There are 4 ways to turn a row about zero (a turn may also mirror it). The second row of each pair is the first, turned, with some noise. The first 36 pairs use one turn. New pairs use 2 turns, one after the other, and a turn may come again.
(in the rows, 128 means zero)
Some pairs, each with its turns in order after it:
121	132	90	149	143	103	157	117
146	101	148	113	141	161	145	99 -> Buz

170	124	106	111	143	140	156	84
84	144	119	120	84	95	138	104 -> Guro

135	109	154	168	104	162	106	157
113	117	145	178	161	157	137	147 -> Guro

121	121	133	103	110	149	145	130
117	115	135	128	118	90	119	132 -> Buz

132	121	114	91	122	159	151	142
125	146	120	133	121	173	96	140 -> Lat

134	123	116	128	104	142	102	113
157	144	125	146	110	128	137	127 -> povi

169	130	125	88	89	95	107	125
126	156	76	86	94	120	124	119 -> Lat

126	128	131	129	128	127	159	134
119	125	142	111	141	114	144	128 -> Guro

110	120	100	153	121	111	155	158
144	151	137	108	147	136	166	145 -> Guro

134	151	161	123	151	141	138	118
120	100	124	133	136	95	114	121 -> Guro

138	125	150	86	130	127	133	118
111	136	123	116	119	129	87	111 -> Lat

126	158	89	129	129	164	132	121
138	163	144	150	157	151	115	137 -> povi

117	128	137	141	151	145	134	120
137	119	142	114	152	135	119	116 -> povi

115	118	141	132	138	108	101	137
130	151	117	148	134	130	147	132 -> Buz

112	96	206	155	128	139	124	105
123	108	126	178	151	85	107	74 -> Lat

148	158	131	135	117	127	126	149
140	143	148	145	137	107	122	129 -> Guro

125	118	107	112	148	133	133	130
137	120	139	146	106	136	127	111 -> Buz

124	109	124	102	132	115	126	102
147	113	99	132	128	118	116	142 -> povi

112	102	137	95	131	128	163	104
142	98	137	158	141	92	113	102 -> Buz

149	154	169	107	119	140	125	145
128	109	165	140	131	109	90	122 -> Guro

135	89	133	123	143	147	168	129
84	108	136	110	123	123	153	143 -> Guro

131	139	144	102	127	167	112	114
136	134	133	133	109	101	107	161 -> Buz

134	131	123	90	128	127	111	106
133	141	156	152	127	121	101	133 -> Buz

134	143	129	117	124	155	117	112
149	153	134	133	133	117	108	122 -> povi

150	105	168	141	134	108	129	128
94	132	127	126	148	130	98	152 -> Guro

122	115	111	132	84	118	157	144
117	139	112	147	138	117	175	140 -> povi

140	119	117	125	135	118	99	144
136	163	126	116	133	115	145	132 -> Lat

129	141	155	112	142	138	169	110
116	99	151	136	110	136	85	112 -> Lat

128	134	118	110	155	132	112	119
109	145	145	124	125	118	121	143 -> Lat

123	137	106	151	164	123	145	160
95	113	149	133	148	160	131	135 -> povi

144	118	152	138	174	129	116	91
141	103	121	110	130	134	82	91 -> povi

147	131	142	101	146	119	128	121
116	142	138	115	106	120	110	112 -> Lat

132	123	148	116	123	122	131	139
119	120	130	122	118	106	132	127 -> povi

115	102	127	108	127	111	146	148
115	129	127	147	130	110	141	90 -> Buz

162	102	157	99	106	94	129	121
102	141	116	151	163	114	92	103 -> Buz

136	144	120	153	147	128	128	97
122	111	143	138	102	109	145	140 -> Lat

New pairs, each followed by its turns in order:
113	131	154	123	151	139	149	140
131	98	129	107	120	116	106	145 -> povi povi

104	161	126	132	135	129	104	115
142	142	115	120	120	112	88	150 -> povi Lat

90	129	126	134	127	120	128	95
143	114	122	149	127	116	164	113 -> Lat Buz

138	155	122	135	121	91	95	136
121	157	163	105	153	126	108	134 -> Buz povi

117	92	128	138	176	143	107	123
161	150	109	92	151	121	156	131 -> Lat Buz

144	110	99	149	135	120	89	117
126	125	144	81	144	117	143	100 -> Lat Buz

132	155	121	119	158	133	132	141
122	124	144	116	103	100	125	129 -> Lat povi

121	148	86	99	120	121	134	149
113	138	145	126	86	97	122	125 -> Lat Buz

136	107	173	111	110	133	152	84
89	120	105	153	143	112	170	147 -> Lat Lat

150	117	100	95	76	129	130	137
90	147	123	127	125	164	174	117 -> povi povi

158	116	134	105	139	144	133	141
128	126	125	127	147	103	156	107 -> povi Lat

127	139	144	109	152	118	141	100
144	144	111	105	107	152	113	123 -> Guro Guro

172	106	117	128	157	112	130	106
138	110	104	95	159	142	142	155 -> Guro Lat

140	89	111	138	134	124	89	118
93	154	135	161	121	150	140	125 -> povi Guro

125	125	148	114	154	121	143	103
97	151	116	111	144	133	138	131 -> Guro Lat

123	109	106	107	125	165	152	167
141	115	110	146	134	157	99	80 -> Guro Lat

110	159	140	149	90	113	100	130
132	137	136	132	127	147	88	85 -> Guro povi

108	115	124	131	57	148	136	140
60	138	109	127	152	126	139	113 -> povi povi

151	170	107	137	129	150	120	110
130	129	158	134	102	85	124	135 -> Buz povi

134	132	133	137	121	155	124	106
112	110	131	147	134	123	154	130 -> Guro Lat

128	147	150	134	146	163	105	134
157	134	101	102	123	145	131	138 -> Buz Lat

139	141	125	109	138	133	137	176
121	134	169	128	160	113	124	143 -> Buz Buz

135	157	103	146	153	124	145	121
134	139	132	143	127	86	104	116 -> Buz povi

140	134	98	144	166	117	141	74
115	112	163	102	181	156	130	111 -> Lat Guro

147	108	153	117	112	98	83	139
124	121	62	120	128	147	146	114 -> povi Lat

116	173	139	123	147	141	97	135
92	165	144	123	112	111	130	137 -> Buz povi

140	121	84	161	115	106	152	93
150	81	154	107	98	152	134	143 -> povi Buz

147	137	119	99	135	125	151	125
109	132	108	129	124	95	122	120 -> Buz Lat

95	117	89	149	125	131	130	108
139	115	154	149	153	164	121	121 -> Lat Lat

122	155	145	102	125	141	129	111
152	129	123	131	120	163	107	142 -> Lat Guro

109	138	163	150	111	114	119	130
90	124	131	140	147	150	116	149 -> Buz povi

135	125	137	122	163	169	112	139
115	148	136	123	145	162	148	154 -> Guro Guro

124	119	99	102	108	174	85	94
118	99	78	188	105	134	144	145 -> Guro Lat

133	123	138	147	130	139	121	130
132	127	119	132	137	132	147	140 -> Guro Guro

162	98	141	105	114	122	150	135
127	114	110	118	177	117	100	125 -> Guro Lat

122	164	100	108	147	127	168	124
112	119	108	88	95	143	125	93 -> Guro Lat

135	172	113	128	112	125	125	101
81	122	131	144	125	116	137	108 -> Lat Buz

112	149	109	90	124	129	114	143
116	147	121	87	120	113	140	121 -> Buz povi

123	99	138	92	134	123	122	144
124	146	137	113	143	153	122	161 -> povi Guro

127	119	112	116	153	157	145	159
128	145	168	118	125	122	109	102 -> Lat povi

127	108	118	110	115	137	130	158
145	121	126	158	106	106	139	125 -> Lat Guro

122	170	103	117	135	130	125	148
106	149	116	136	99	101	117	110 -> Lat Buz

108	140	139	119	156	118	129	130
131	109	131	100	119	118	110	138 -> Lat povi

124	107	152	147	94	97	116	148
113	112	100	121	120	182	124	110 -> povi Lat

123	130	150	90	153	115	121	114
136	159	111	150	144	102	107	128 -> Buz Guro

93	132	143	142	85	152	134	170
139	117	109	137	82	175	109	118 -> Lat Buz

123	164	109	99	109	135	140	157
141	179	122	125	127	130	100	153 -> Lat Lat

153	144	101	88	106	143	153	123
136	155	130	96	131	162	166	128 -> povi Buz

121	109	104	117	119	123	101	149
134	114	126	132	161	138	153	107 -> Buz Guro

